The rows are grouped in 2 different ways at once. Each group adds its own fixed numbers to the row, and there is some noise. The rows also spread widely along 2 directions, which tell nothing about the answers.
In the rows, 128 means zero.
Known rows, each followed by its group in each grouping:
[144  51 162 118 152 155 125 145 141 157 166 133 110 101 120 143  48] -> T (0)
[130 146  91  89 150 109 108 214 129 151 104  95 141 130 107 103 121] -> B (3)
[134 110  97 118 127 174 125 190 142 181 149 110 143 170 140  96 134] -> B (1)
[135 160 144 136 131 103 121 156 145 140 126 102  79 122 140  85  74] -> G (0)
[ 94 111 195 128 154 179 165 114 139 142 137 163 154 105  93 151 127] -> U (2)
[154 123 145 104 172 114 130 189 127 111 134 130 145  86  98 186  70] -> G (5)
[165 105 146 101 134 108 152 169 116 162 149 141 123 115 123 152 112] -> U (4)
[132 130  86  95 135 107 130 208 110 139 110  93 106  61 105  77  75] -> T (2)
[130 155  97 117 108 126 113 183 128 165 105 116 141 160 141  74 157] -> B (3)
[165 116 119 113 116 139 149 149 116 135 135 131 145 106 126 117 123] -> T (5)
[140 118  67  83 145 151 109 248 134 157 158  89 146 126 108 117  94] -> B (1)
[129 107 182 123 123 115 131 131 119 156 125 141 117 152 156 128 101] -> G (4)
[128 113 107 104 159 137 127 235 106 152 149  69  96 107  86 115  59] -> B (0)
[132  80  90  84 176 147 109 250 143 173 148  93 147 136 101 145  67] -> B (1)
[155 173 147 129 122 131 148 142 146 165 154 119 102 127 128  77 133] -> U (0)
[157  55 150 107 130 127 141 153 108 161 141 153 115 119 132 142  99] -> T (4)
[ 97 102 170 131 132 177 120 136 142 169 118 179 180 184 147 145 143] -> B (3)
[ 99 125 135 132 130 162 124 148 158 167 118 146 146 174 138 105 154] -> B (3)

New rows, each followed by its group in each grouping:
[152 162 130 124 104  78 146 157 120 154 115 109  92 132 141  91 101] -> G (4)
[138 177 117 146  93 135 117 141 164 154 136 110 130 161 177  74 118] -> G (1)
[133  68 168 113 148 165 114 128 158 156 127 161 160 121 142 150 108] -> T (3)
[117 147  93 116 133 136 137 193 105 146 113  88 119 124 106  73 123] -> B (2)
[109 103 130  96 156 156  97 195 129 162 119 139 163 144 117 152 110] -> B (3)
[155  89 172 139 133 169 129 126 148 157 158 146 109 117 140 116  87] -> T (0)
[113 143 170 137 154 119 121 163 133 137 134  96  93 128 120 107  52] -> G (0)
[ 87 104  95  97 175 135 130 239 111 129 127  85 127  88  76 128  72] -> B (2)
[162 171 128 109 103 125 175 132 141 137 149 134 156 113 121 109 167] -> U (5)
[120 123 184 148  99 133 143 109 127 156 123 165 115 173 168 113 115] -> G (4)
[152 184 103 116 113  76 138 175 123 116 117  95 119 104 126  93 104] -> G (5)
[122  62 158 114 139 152 153 169  94 176 137 154 139 164 121 148 106] -> B (4)
[126 124 116  98 140 143 117 186 135 160 109 118 148 154 127 130 116] -> B (3)
[121 158 135 114 141 140 164 153 153 145 114 123 129  99 103  95 145] -> U (2)
[123 134  95  87 149 125 112 235 129 151 104  98 139 131 105 115 135] -> B (3)
[166 149 119 111 108  94 166 153 114 161 134 121 105 119 131  91 147] -> U (4)
[138 145  82  97 133 115 156 198 107 130 139 104 150 131 117 114 129] -> B (5)
[148 122  92  91 154 118 149 225 104 119 138  93 148 109  85 153 100] -> B (5)
[129 162  72  92 113 117 114 197 111 159  97  94 140 140 132  85 137] -> B (3)
[175 138 106  73 149  78 154 201 107 164 149 106  86  92 105 129 108] -> U (4)
[ 81 121 126 134 120 165 145 157 118 147 112 119 138 140 100  90 125] -> B (2)
[120 159 135 126 136 121  87 159 158 140  96 120 138 128 158 118 102] -> G (3)
[ 86 145 116 143  97 161 150 158 115 159 120 111 128 133 116  86 130] -> B (2)
[150 148 115 108 129  72 137 188 113 143 107  87  89 119 127  92  83] -> G (4)
[168  82 113 101 148 169 126 184 161 161 160 136 145 116 145 139  88] -> T (1)
[149  89 176 102 155 133 150 161 136 166 148 149 129 129 115 151 117] -> U (4)
[112 182 151 140 103 135 109  98 160 158  92 145 144 170 186  86 143] -> G (3)
[ 92 132 128 127 112 158 159 153 108 148 100 108 134 146 119  73 150] -> B (2)
[134 104  94  95 121 116 140 206  93 165 124 113 116 138 112  92 119] -> B (4)
[134 107 193 133 136 130 136 141 122 161 136 155 123 145 135 145  89] -> G (4)
[142 127  95  97 152 126 143 203 116 141 120  94 103  76  99  89  92] -> T (2)
[127 104 172 129 117 122 147 132 111 158 124 151 124 160 145 135 103] -> G (4)
[109 170 144 135 134 120 136 154 137 127  96 113 112 115 131  83  91] -> G (2)
[134 160 146 148 105 116 150 118 137 122 123 135 136 144 155 106 134] -> G (5)
[165 157 107 120 112 151 130 174 157 165 149 118 150 125 131 112 138] -> U (1)
[174 134 103 112 104 115 161 146 116 131 135 114 133  94 137  98 135] -> T (5)
[108 111 137 107 136 143 110 177 133 170 125 133 153 154 128 135 124] -> B (3)
[135 157 138 122 142 142 160 153 134 138 123 130 123  92 103 108 122] -> U (2)
[113 109 107  85 167 144  99 216 135 159 106 115 154 126 102 146 109] -> B (3)
[172 190  70  86 136 108 122 227 148 169 155  86 111  91 124  92 133] -> U (1)
[158 121 122 145  90 178 138 113 170 181 152 157 153 135 179  88 135] -> T (1)
[151 114 133 107 151 163 127 172 159 169 178 152 145 110 121 152 117] -> U (1)
[161 116  83  74 159 105  92 197 130 152 118 113 135  90 125 122  85] -> T (3)
[133 128 143  88 164 159 124 171 163 151 128 151 159 113 128 145 105] -> U (3)
[157 165 149 129 128 134 156 140 154 154 149 124 116 120 123  85 127] -> U (0)
[130 117 124 129 130 139 157 150 124 126 138 138 159 149 105 142 141] -> B (5)
[161 121 111  67 178 110 154 213 124 120 160 108 150  60  85 184  99] -> U (5)
[131 154  88 106 109 126 129 167 123 160 106 109 154 162 135  79 142] -> B (3)
[129 164 140 117 150 146 157 172 134 140 117 121 121  78 103 114 120] -> U (2)
[109 147 138 103 160 124  98 180 141 136 105 116 139 122 143 137  91] -> G (3)
[137 155 167 121 142 159 140 121 159 167 133 169 162 143 142 122 162] -> U (3)
[ 85 122 112 119 140 150 147 176 118 153 109 113 140 133 108 103 108] -> B (2)
[109 119 179 120 160 170 159 141 149 143 129 159 143 111  93 151 117] -> U (2)
[131  85 128 105 126 130 156 171 105 163 135 138 123 145 130 131 128] -> B (4)
[123 158 123  99 147 135 155 182 131 146 137 108 118  79  95 103 110] -> U (2)
